Every row belongs to one group in each of 4 separate groupings. Each group adds its own fixed numbers to the row, and there is some noise. The rows also spread widely along 15 directions, which tell nothing about the answers.
In the rows, 128 means zero.
Some rows, each with its group in each grouping after it:
[135 122 150 126 127 183 129 130 110 113 162 151 158 109 193 128  73 117
  82 205 122 111  60]
q859 q822 q582 q49
[139 134 139 113 148 128 145  92 148 135 173 107 112 119  98 141 179 126
 159  87 130 199  98]
q242 q742 q444 q49
[190 134 148 158 120 150 134 158 111 149 105 131 113 104 106 122 147 117
 119 111  84  98 172]
q883 q822 q707 q998
[ 97 126 134 140 117  99 120 142 139 151  97  80  93 179 111 132 131 177
 163 119 124 124 156]
q883 q909 q444 q29
[174  71 183  98  76 143 132  94  98  85 106 166 105  96 132  63 115 140
  95 132 151 180 103]
q859 q909 q707 q998
[160 114 133 139 144 205 136 106 126 146 138  75 163 131 116 116 149 149
 172 173 156 140 108]
q257 q742 q582 q29
[100 107 180 163 143  95 128 160 163 107 147 110  83 132 106 170  83 170
 184 114 137 176 111]
q242 q822 q444 q29
[150  81 119 119 143 192 124 115  88 121  92 124 166 142  94 113 122  91
 156 118 113 122 132]
q257 q822 q707 q29
[ 94 129  95 103 137 129 112  66  73 158  95 113 119 174 164 147 172 109
 115 127  60 123  93]
q257 q822 q444 q29
[138 124 110  93  73 124 123 146 131 175 143 164 146 114 127 138 124  79
 102 125 104 134  48]
q242 q742 q707 q29
[157 174 143 193 142  97  76 145 104 128  74  94 134 161 107 157 152 136
 113 152 130 102 123]
q859 q742 q444 q49
[ 98 119 109 101 126 108 121  86 110 106 139 135 101 160 110 160 185  70
 158  95 106 173  61]
q859 q742 q582 q29
[117 113  98 106 184 174 138 102 136  71 134 124 112 122 131  95 147 112
 176 110 174 162 144]
q257 q822 q707 q49
[130 148 143 105 138 158 190 145 119 161 113  57 125  97 142 121 143 151
 151 141 149  69  50]
q242 q822 q707 q49
[130 116 164 120 152  99 131 127 144 132 134 107 115 139  72 130 136 143
 156  92 140 145 166]
q859 q909 q444 q29
[ 82 128 156 157 168 137 159 142 156  97 164 100  72 142 106 141  98 157
 168  65 104 183 123]
q883 q742 q444 q49
[143 175  86 157 111 147  72 149 167 151 141 133  98 176 146 107 167 146
  99 177 155 150 165]
q242 q822 q444 q29
[143 136 131 194 161 167 142 147 151  88 115 125  84  72 167 124 113 152
 170 136 142 166 135]
q242 q742 q444 q49
[134 144  60 133  97 164 144 136 135 145  68 116 141  86 166  92 158 136
 165 149 194  92  70]
q859 q742 q444 q29
[139 170  98 174 150 144 127 155 134 155  82  87  49 140 128 125 171 133
 147 101  65 119 186]
q883 q909 q707 q29
[113 161 106 163  64 113 159 191 135 170  70 105  45 130 145 137 175 143
 154 111  97  56 140]
q859 q822 q582 q29
[147 123 150 149  79 101 142 207 164 101 155 196 127  84  83 119  92  97
 109  94 173 125  93]
q859 q742 q582 q29
[143 143 160 115 139  73 132 144 115 152  95 108 100 121  87 127 148 124
 102  82 107 109 159]
q242 q742 q707 q49
[177 124 150 112 141 151 100 126  99 139 118 126 124 158 106 122 154  91
 112 134  72 127 193]
q257 q909 q444 q49
[129  90 154 102  84 161 150 186 160 133 187 178 132 121 107 101  72 122
 114 120 143 129 130]
q257 q822 q707 q29
[130 170 150 157 164 120 151 124 124 154 130 115  85  88 174 123 151 162
  88 149 108 102 147]
q859 q742 q444 q29
[129 158 150 192 102  91 135 137 124 171 118 130 113 119 148 141 134 178
  76 140 111  82 144]
q859 q822 q582 q29
[ 83 130  79 144 164 162 125 108 118 153  87 102 123 148 139 138 119 114
 161  91  76 149 103]
q242 q742 q444 q29
[ 95 101 114  95 158 112 125  86  90 104 116 167 149 129 156 133 137  72
 124 147 130 108 135]
q242 q742 q707 q29
[123 131 161 165 163 151 147 140 110 142 137 126 131 150 113 129 105 116
  93 127  76  93 176]
q242 q909 q582 q29
[146 138 145 103 144 161 150 169 148 142 146 110 161 114  95  95 104 127
 123 140 179  88  99]
q859 q909 q444 q29
[109 140 117  94 123  88 115 139 132 162 122 125 116 148 138 141 161 108
 126 155 133  91 147]
q242 q742 q707 q29
[138 151 156 144 142 109 123 156  98 169 126 121 178 135  95 161 110 101
  80 131  96  69  76]
q257 q742 q707 q29

New rows. What belongs after each?
[109  77 196 127 140 106 184 116  68  98  91 159  97  80 176 121  95 124
 110 132  85  85 152]
q242 q909 q444 q29
[167 137 141 202 110 165 154 161 115 161 107 129 168 104  68 118  98 134
  98  57  94 115 103]
q257 q742 q707 q49
[146 135 127 175 104 149 116 131 150 161 123  97 151 146  92 135 128 166
 154 124 147 156  83]
q859 q909 q444 q29
[ 92 113 133 133 108 162 126 113 160 125 155 108  79 170 145 103 122 196
 146 142 154 190 126]
q859 q822 q444 q29
[131 134  91 109  69 150 147 114 114 156 127 134  91 152 158 129 208 101
 145 132  90 103 132]
q883 q822 q582 q998
[112 144 115 129 123 100 126 125 130 180 101 112 129 110 183 143 130 158
 133 177 127  77 119]
q257 q909 q707 q29
[138 106 129 111  94 147 144 134 101 125 101 118 108 154 139 109 173 110
 153 171 130  75 170]
q883 q909 q582 q29
[ 95 102 122 152 145 164 155 118  88 116 101 134 144 136 123 132 106 102
 146  89  91 116  94]
q257 q742 q444 q29
[189 136 110  95  77 144  95 149 131 176 133 140 146 135  76 116 167  87
 108 114 117 158  80]
q257 q742 q444 q29
[162 120 167 168 168 105 127 102  89 134  97 122 163 123  62 147 123 114
 111  59  80 143 145]
q242 q909 q444 q49
[121 154  88 174 111 116 113 149 134 180 108 159 176 134 147 136 133 125
 107 153 139  64 174]
q242 q742 q444 q29
[108 140 121 137 118 159 125  78 153 134 182 117 114 165 158 107 151 188
 112 156 165 172 131]
q859 q822 q707 q49
[138 165  73  87 141 107 126 156 139 137 105 129 127  91 119 140 184  57
 162 113 159  94  68]
q859 q742 q444 q29
[134 100 172 131 170 113 125 103  89  96  93 147 136 101 148 106 109 140
 114 145 140 103 186]
q257 q742 q444 q998
[124 146 140  87  99  96 115 118  99 165 122 117 128 174 128 145 159 104
  94 136  86  97  94]
q859 q909 q444 q49
[ 97 122 107 154 159 186 127 103 131 115 166 141 172 138 139 139  81 117
 122 135 129 156  53]
q859 q822 q582 q29
[120 155 144 123 112 108 142 129 113 173 157 139 112 151 156 144 150 123
  74 136  58  87 156]
q883 q909 q444 q49
[142 159 120 129 134 120  86 137 130 128  98 109 105 151 161 122 150 136
 125 188 145 107 155]
q859 q909 q444 q49
[106 133 100 175 133 160 139 171 145  90  84 109  82 139 135 103 127 141
 172 129 172 113 140]
q242 q822 q582 q29
[136 104 137 198  98 116 121 119 140 121 139 163 139 130  99 127 129 161
 132 108 152 160 181]
q883 q742 q707 q29
[143 144 112 170 171 187 102 132 141 133 115 105 169 170  83  97 108 131
 126 122 150 132 157]
q242 q909 q707 q998
[163  98 120 124 123 131  81 112 113 147 111 192 193 118 129 121  96  96
  93 142 123 120 183]
q242 q822 q707 q998
[182 137 153  98 134 148 135 174 120 113 127 137 133 107  83  94 119  83
  98 106 130 111  90]
q883 q909 q444 q998
[ 86 103 124 127 109  89 115 114 153 125 162 198 140 123 163 156  87 123
 132 117 117 153 150]
q859 q909 q444 q49
[126  92 135  50 123 134 101  47  92 132 123 116 154 150 167 123 157 120
 141 192 148 163  75]
q242 q742 q444 q998
[153 141 103 119 120 138 131 127 123 133 103 131 166 114 123 112 147  97
 131 143 170 100  77]
q242 q909 q582 q998
[189 138 182  96 113 112 103 144 150 137 160  89 116 132  89 112 150 168
 108 165 180 161 106]
q257 q822 q582 q49
[125 133 105 116  92  94 122 100  90 164  89 152 167 114 178 135 132 124
  88 146 105  79  98]
q883 q909 q444 q49
[ 77 122  81 135 108 195 121 123 152 136 148 154 150 163 163  95  80 142
 116 127 135 149 130]
q859 q742 q444 q49
[141 124  76 136 143 147 133 116 122 111 120 173 172  84 133 133 149  59
 151 126 160 127  82]
q242 q742 q707 q29
[122 115 128 146 130  91  89 136 140 108  89 132  89 130 142 137 129 138
 162 155 151 153 159]
q242 q742 q707 q29
[198 135 139  95 140 153 133 107 124 168 103  90 124 101  70  90 165 125
 121  72 109 179  97]
q242 q909 q444 q998
[154 117 189 147 107  90 158 159  99 133  97 131  97  96 104 123 135 137
 107 111 109  85 152]
q257 q742 q582 q29
[119  64 126 166 106 147  96 105 104  57 114 188 183 138 137 111  71 123
 131 164 186 158 107]
q883 q742 q707 q29
[129 136 170  97 184 137 144 139 121 118 171 123 167 122  98 108  89 121
  77 120 143 108 120]
q883 q742 q444 q49
[146 148 172 198 165 159 141 123 164 115 172  99  76 107 106 131 118 186
 145  87 111 227  95]
q257 q742 q444 q998
[148 103 109 117  85 138 154  81 127 132 151 164 164 108  95 121 184 102
 157  71 151 167 108]
q859 q742 q444 q49
[128  97 149 118 187 151 133 122 160 104 166 148 168  77 141 113  55 140
 142 154 180 167 118]
q242 q909 q444 q29
[ 94 147 102 154 129  94 109 179 173 151 157 154 151 118 167 188  90 117
 160 161 129  86 141]
q883 q742 q707 q49
[139 124 133 113 170 106 126  95  93 107 112 145 189  99 104 127 126 102
 114 102 163 113  68]
q257 q822 q444 q998
[140 107 148 128 158  96  96  86 112 141  69  85 103 142  92 131 148 153
 159 104 111 163 175]
q859 q909 q707 q29
[173 153 139 185  94 127 142 213 183 117 170 165 120  82  95 129 107 135
 123 105 166 129 117]
q883 q822 q707 q49
[124 119 165 123 140 147 115 177 156  83 158 150  73 133 108 115  72 115
 118 107 115 170 119]
q859 q822 q582 q998
[ 77 117 124 100 134 116 124 160 148  97 139 205 121 130 176  99  64 105
  99 143 146  80 197]
q859 q909 q444 q998
[107 157  63 170 107 110 132 124 149 163  89 128 107  99 146 130 154 149
 150  86 133 141  88]
q257 q742 q707 q29
[118  91 159 123  78 104 130 122 125 149 143 166 146 135 141 139 104 137
 116 155 124 113 133]
q859 q909 q707 q29
[ 90 173 107 132 146  53 116 144 152  81 140 138  79 170 118 167 196  85
 170 112 161 110 143]
q859 q909 q444 q49
[145 116 164 123  97  88 130 129 132 160 132 133  73 123 116 137 163 137
 122 115  90 154 176]
q242 q742 q582 q29
[173 149 110 151 107 101 103 189 164 181  95 124 169  81  96 141 117 127
 145 139 176 101 101]
q242 q742 q707 q29
[141 104 119 154 147 178 124 135 125 148  97 113 133 132 105 125 107 120
 167 104  83 139 160]
q257 q909 q707 q29
[214 142 154 144  80 133 125 135 106 162 138 123 139 136  68 135 221  90
 113 145 130 122 108]
q242 q742 q707 q29
[160 147 148 122 150 110 111 144 146 213 123  77 116 115 106 169 127 142
 147 106  47 137 150]
q257 q909 q707 q49
[133 104 174  73 144 120 122  84  94 169 105  59 124 152 114 132 156 157
 148 152 114 130 121]
q859 q742 q444 q29
[120 148  92 192 111 131 137  96  93 159  97 136 144 145 118 147 171 105
 112  88  87 123  87]
q242 q742 q707 q29
[117 147 115 199 179 154 114 116 143 110 153 135 167 116 151 160  94 125
 141 168 150 141  73]
q859 q909 q707 q29
[213 141 190 182 109 127 101 138 124 110 136  97 133 139  57 127 170 159
 127 140 170 176 101]
q257 q742 q444 q49
[104  93 166 129  88  96 154 118 108 137 106 125  88 130 155 129 133 179
 144 133 122 112 146]
q257 q822 q444 q29
[123 143 106  86 104 135 131 116 138 101 141 114  77 150 158 105 189 120
 152 160 172 150  79]
q257 q909 q707 q49
[160 142 130 197 143 150  98 153 141 154 102 116 194 124  56 141  78 134
 130  85 131 137  90]
q859 q742 q707 q998
[142 109 196 128 156  53 167 157 104  98  90 122  94  65 118 161 127 115
 170 106 114  75 155]
q257 q909 q582 q49
[143 141 134 169 132 139 179 145 142 147 109 132  77  70 123  85 143 158
 110  77 125 127 178]
q242 q742 q707 q29
[134  99 135  75 150 190 106 136 126  98 117  87 140 179  80  85  92 111
 150 125 151 167  85]
q257 q909 q707 q49
[131 167 128 182 115  66  99 186 158 126 112 140 111 137 145 163 139 134
 145 169 159  83 171]
q242 q909 q444 q49
[ 91 106  92 131 180 182 169  82  87 104 116 155 163 122 157 109 111  86
 127  98  93  92 161]
q883 q909 q707 q49
[129 161  98 188 124  88 132 126 156 169 115 116 152 105 124 176 159 143
 175 107 137 101 133]
q859 q909 q582 q49
[ 78 149 108 176 172 167  97 136 159 130 162 136  90 192 153 135 106 148
 122 140  94 146 219]
q859 q822 q444 q29
[161 148 142 128  78  98 123 132 104 137 113 144  81 138 135 122 187 106
  84 142 104 133  90]
q242 q909 q444 q29
[114  83 167  72 125  99 126  95  91 145 125 141 165 127 138 154 106 107
 124 141 103 106 123]
q859 q742 q707 q49
[185 137 189 193 126 116 133  91  89 102 111 111 113 139  57 108 178 156
  86  92 134 174  98]
q859 q909 q444 q29
[ 64 138  57 109 153 103 105 123 150 136 132 175 157 152 132 128 104  92
 126  88 135 126 128]
q257 q909 q444 q29
[151 159 142 169  92 106  86 122 100 104 121 158 123 154 147 126 143 132
  45 171 142 123  81]
q859 q822 q707 q49
[125 151  95 159 144 114 124 114 142 145 125 117 170 113 134 150 149 142
 154 147 187 118  75]
q242 q822 q444 q29
[ 99 110 145 121 148 115 125 164 138  70  82 108  67 140 106  95  99 151
 165  87 160 150 145]
q257 q742 q444 q49
[143 124 131 145 141 129 123 123 168 168 168 170 172  88 140 134  88 139
 117 136 129 138 181]
q242 q909 q582 q998
[102 154  66 135 110 136 136 128 165 201 140 108 110 129 159 168 178 122
 188 132 102 130 111]
q242 q742 q707 q29
[ 98 116 101  81 106  66  80 140 146 180 124 154 146 138 155 171 104 118
 135 152 116 109 120]
q257 q822 q707 q29
[146 123 132 135 155 174 105 121 126 134  95  79 147 143 121 107 107 166
 143 156 155 130 135]
q859 q822 q707 q49
[100 139 115 159 103  67 114 159 156 205 109 145 176 110 129 170  72 154
 124 110 116  85 114]
q859 q909 q444 q29
[104 135 147 109 137 104 133 173 165 127 138 145  75  90 176 110  61 155
 104 133 117 129 146]
q257 q909 q582 q49
[143 108 127 125 136 150 165 133 127 114 110 138 124  87 158 114 147 115
 178 145 149  95 183]
q242 q909 q444 q49
[130  73 135  82  88 139 144  79 124 129 140 157 110 124 121  82 140 141
 123  96 130 193 134]
q257 q909 q707 q29
[141 164 114 162 111 121 169 140 123 124 103 118  86  77 172 112 190 142
 133 156 166  85  87]
q257 q742 q582 q29
[118 137 143 194 143 179 122 138 159 125 153 102 114 163  96 100  93 193
 122 108 143 191 124]
q257 q742 q444 q29
[164 173 146 136 121 100  94 136 123 158 168 173  99 135 127 126 162 106
  27 134  74 145 150]
q257 q742 q444 q29
[ 89 140 140 117 119 114 108 134 147 123 190 170 100 177 181 136 131 137
  95 184 129 106 211]
q859 q822 q444 q49
[152 153 103 171  60 114 151 107  90 171  93 156 117 116 157 107 191 134
  64 124  98  84 121]
q883 q909 q707 q29
[186 131 202 130 122 161 125 135 140 132 178 138 123 110 106  82 105 161
  55 154 146 161 132]
q859 q742 q707 q998
[129 144 132 137 147 149 140 136 111 209  92  75 128 115 135 145 118 151
 129 117  54 100 105]
q257 q742 q444 q29
[157 120 137 114 138 162 146 114 107  77 164 165 111 121 128  86 170  97
  90 148 158 127 147]
q883 q822 q707 q29
